The groups are shells around one centre, one inside the other: the same stretched ball of 3 dimensions in 8 sizes.
In the rows, 128 means zero.
Some rows, each with its group after it:
[126 131  64 128 103  86  65 147 141 110 131 209 108 201 126 113 144  60
 165]
(6)
[158 127  85 121 135 107  40 161 137 151 106 202 146 170 166 105 135  82
 121]
(6)
[154 120 129 144 156 121  76 143 112 170  95 145 162 159 179 126 125 105
 114]
(0)
[152 124  95 128 134 108  56 152 130 150 108 185 143 172 164 111 133  86
 127]
(7)
[156 121  85 119 121 106  50 153 131 145 116 195 137 172 163  99 131  86
 129]
(5)
[140 109 172 171 162 129 126 114  83 176  97  81 163 156 180 150 115 124
 122]
(1)
[113 131 108 159 135  97 100 132 122 127 114 156 125 197 131 150 141  72
 161]
(4)
[164 118 131 139 159 125  67 147 112 178  92 147 168 151 188 120 122 110
 104]
(4)
[153 112  83 116  98 102  64 142 122 133 133 187 122 175 156  89 126  90
 141]
(4)
[148 125 106 137 142 110  66 148 125 153 104 171 147 171 164 121 132  89
 127]
(7)
[151  97 174 161 145 132 129 108  73 178 108  73 160 148 189 132 105 137
 119]
(3)
[161 115  89 116 115 108  53 150 125 147 120 189 137 167 168  92 127  93
 127]
(0)
[153 101 168 158 151 132 118 116  80 179 103  85 163 148 190 132 108 132
 115]
(2)
[165 105 126 130 129 122  79 135 103 167 113 141 152 152 185 102 114 117
 115]
(2)
[129 108 143 160 126 113 127 111  90 145 121 106 134 174 157 137 119 108
 148]
(2)
[127 112 129 155 121 107 118 116  99 137 124 124 127 181 149 134 124  98
 153]
(5)
[162  98 150 142 133 128 103 121  86 173 112 107 156 148 190 112 107 130
 115]
(1)
[158  97 149 143 128 126 108 117  84 168 117 105 150 151 185 112 107 128
 122]
(3)
[120 124 132 166 146 108 112 124 108 143 107 127 139 184 147 153 132  90
 149]
(1)
[122 131 113 157 144 102  92 136 122 138 107 156 136 188 143 147 139  78
 149]
(3)
[148 101 163 158 143 127 122 113  80 171 109  88 155 154 182 132 110 128
 124]
(5)
[113 123 111 158 119  96 113 121 113 121 125 145 117 197 130 143 136  78
 168]
(6)
[146 103 161 158 142 126 121 113  82 169 109  91 154 156 180 132 111 125
 125]
(7)
[127 133  93 144 133  97  75 145 132 132 112 181 130 191 140 133 142  71
 150]
(0)

New rows. What belongs after each?
[160 127  92 124 141 111  42 160 135 157 102 195 151 166 171 107 133  87
 117]
(4)
[126 133 104 151 142 101  81 142 128 138 106 169 136 188 143 141 141  75
 146]
(3)
[134 119 153 168 163 121 112 125  99 166  95 108 158 167 169 153 124 107
 128]
(3)
[133 115 161 171 161 122 121 119  92 167  97  96 158 165 171 154 121 112
 129]
(1)
[121 137  72 138 119  87  68 148 142 115 121 204 116 202 125 128 148  57
 162]
(4)
[126 131  72 132 109  89  69 146 138 115 127 202 113 199 129 118 143  62
 162]
(1)
[140 123  80 126 109  96  65 145 131 127 126 193 121 186 144 107 135  76
 149]
(7)
[163 102 172 155 160 137 108 122  81 191  95  87 174 139 201 128 106 137
 102]
(6)
[159 102 135 137 126 122  95 125  94 164 117 124 148 154 182 108 112 120
 122]
(2)
[123 116 134 161 132 108 119 117 100 141 117 120 133 181 149 143 126  97
 151]
(7)
[146  99 175 165 148 131 132 107  73 175 107  72 159 151 186 137 107 134
 122]
(1)
[152  98 166 156 142 130 122 112  78 175 109  84 158 149 187 128 107 133
 119]
(0)
[149 102 159 155 141 126 118 115  83 169 110  94 154 155 181 129 110 126
 124]
(7)
[147 124  72 118 110  97  51 153 137 130 123 207 125 183 149  99 136  75
 142]
(2)
[146 117  74 117  97  96  62 144 130 124 134 198 116 184 146  94 132  79
 149]
(6)
[131 131  60 123 103  86  57 151 144 112 130 217 110 199 129 108 145  59
 161]
(6)
[150  98 170 160 143 130 128 109  75 174 109  77 157 150 186 131 106 134
 122]
(1)
[161 120  73 109 112 103  39 158 136 141 120 211 133 172 162  87 132  83
 128]
(6)
[146 104 171 165 154 130 125 113  79 176 102  80 162 152 185 140 110 129
 120]
(2)
[150  96 177 162 144 132 133 106  70 177 108  69 159 148 189 133 104 138
 120]
(6)
[138  98 171 166 135 125 142 101  72 163 116  71 147 159 175 138 108 129
 135]
(4)
[121 111 169 180 151 119 145 104  82 157 107  77 147 172 161 161 119 114
 144]
(4)
[118 123 145 174 153 111 122 119 101 149 103 111 144 181 151 161 130  95
 147]
(4)
[149 113 166 164 171 131 107 126  91 183  89  97 172 151 188 145 117 122
 111]
(4)
[162 110 113 127 127 117  70 140 111 160 114 157 147 158 178 101 120 107
 120]
(7)
[156  95 172 156 143 134 124 110  73 180 108  76 161 144 193 126 103 139
 115]
(6)
[162 119 105 126 137 115  55 151 123 161 105 175 152 161 176 105 126  98
 116]
(2)
[142 121  74 121 102  95  62 146 132 124 130 199 118 186 144 100 135  76
 150]
(0)
[116 132  85 146 118  89  86 138 132 115 124 183 114 203 125 134 144  63
 167]
(6)
[114 124 130 169 141 104 119 121 107 137 111 126 132 189 140 156 134  86
 157]
(6)
[157 113  95 121 114 108  63 144 120 146 122 178 135 168 166  96 125  95
 130]
(5)
[168 116 121 131 150 123  59 150 115 175  97 158 164 151 189 109 121 109
 105]
(6)
[162 116  98 121 125 112  56 149 122 154 114 179 144 164 172  98 125  97
 121]
(5)
[134 104 130 148 110 109 120 112  92 139 131 118 126 175 155 121 118 107
 151]
(4)
[141 111 106 135 109 105  92 128 110 135 129 154 125 177 153 111 125  95
 147]
(5)
[123 112 126 156 116 104 122 113  99 131 128 123 122 185 144 134 125  96
 159]
(3)
[152  98 173 160 147 132 126 110  75 178 106  76 161 148 190 132 105 136
 117]
(1)
[147 113 151 157 157 125 102 127  97 172  97 112 162 158 179 137 119 115
 119]
(7)
[136 129 113 149 150 108  78 144 123 150 101 162 146 178 156 137 136  85
 134]
(1)
[150 130  82 125 134 103  44 160 140 145 107 204 141 177 158 110 138  76
 129]
(3)
[162 105 112 124 115 115  76 135 107 154 122 154 140 159 176  95 117 109
 125]
(1)
[131 101 171 171 138 123 147  99  73 160 115  70 145 164 169 145 111 125
 140]
(4)
[153 124  70 113 110  99  43 157 139 134 123 213 127 179 154  93 136  76
 137]
(1)
[159  97 172 155 150 135 117 115  76 184 103  81 167 142 197 126 104 138
 110]
(3)
[131 133  69 129 115  90  58 152 143 120 122 210 118 196 133 116 145  62
 155]
(1)
[134 126  77 129 110  93  67 145 134 122 126 197 118 192 137 113 139  70
 154]
(5)
[123 121 108 149 119  99 102 126 114 128 124 151 122 190 139 132 133  83
 158]
(7)
[142 107 178 172 164 131 129 113  79 180  96  74 166 153 185 150 112 129
 119]
(3)
[118 127  82 140 106  88  87 135 129 111 131 183 108 202 124 125 141  66
 170]
(6)
[125 109 153 168 136 115 135 108  87 150 116  94 138 174 158 147 119 110
 147]
(0)
[143 106 121 139 113 110 101 122 100 143 127 136 130 171 161 113 119 105
 142]
(2)
[130 123 134 162 152 113 103 130 108 153 102 130 148 176 158 148 130  95
 137]
(2)
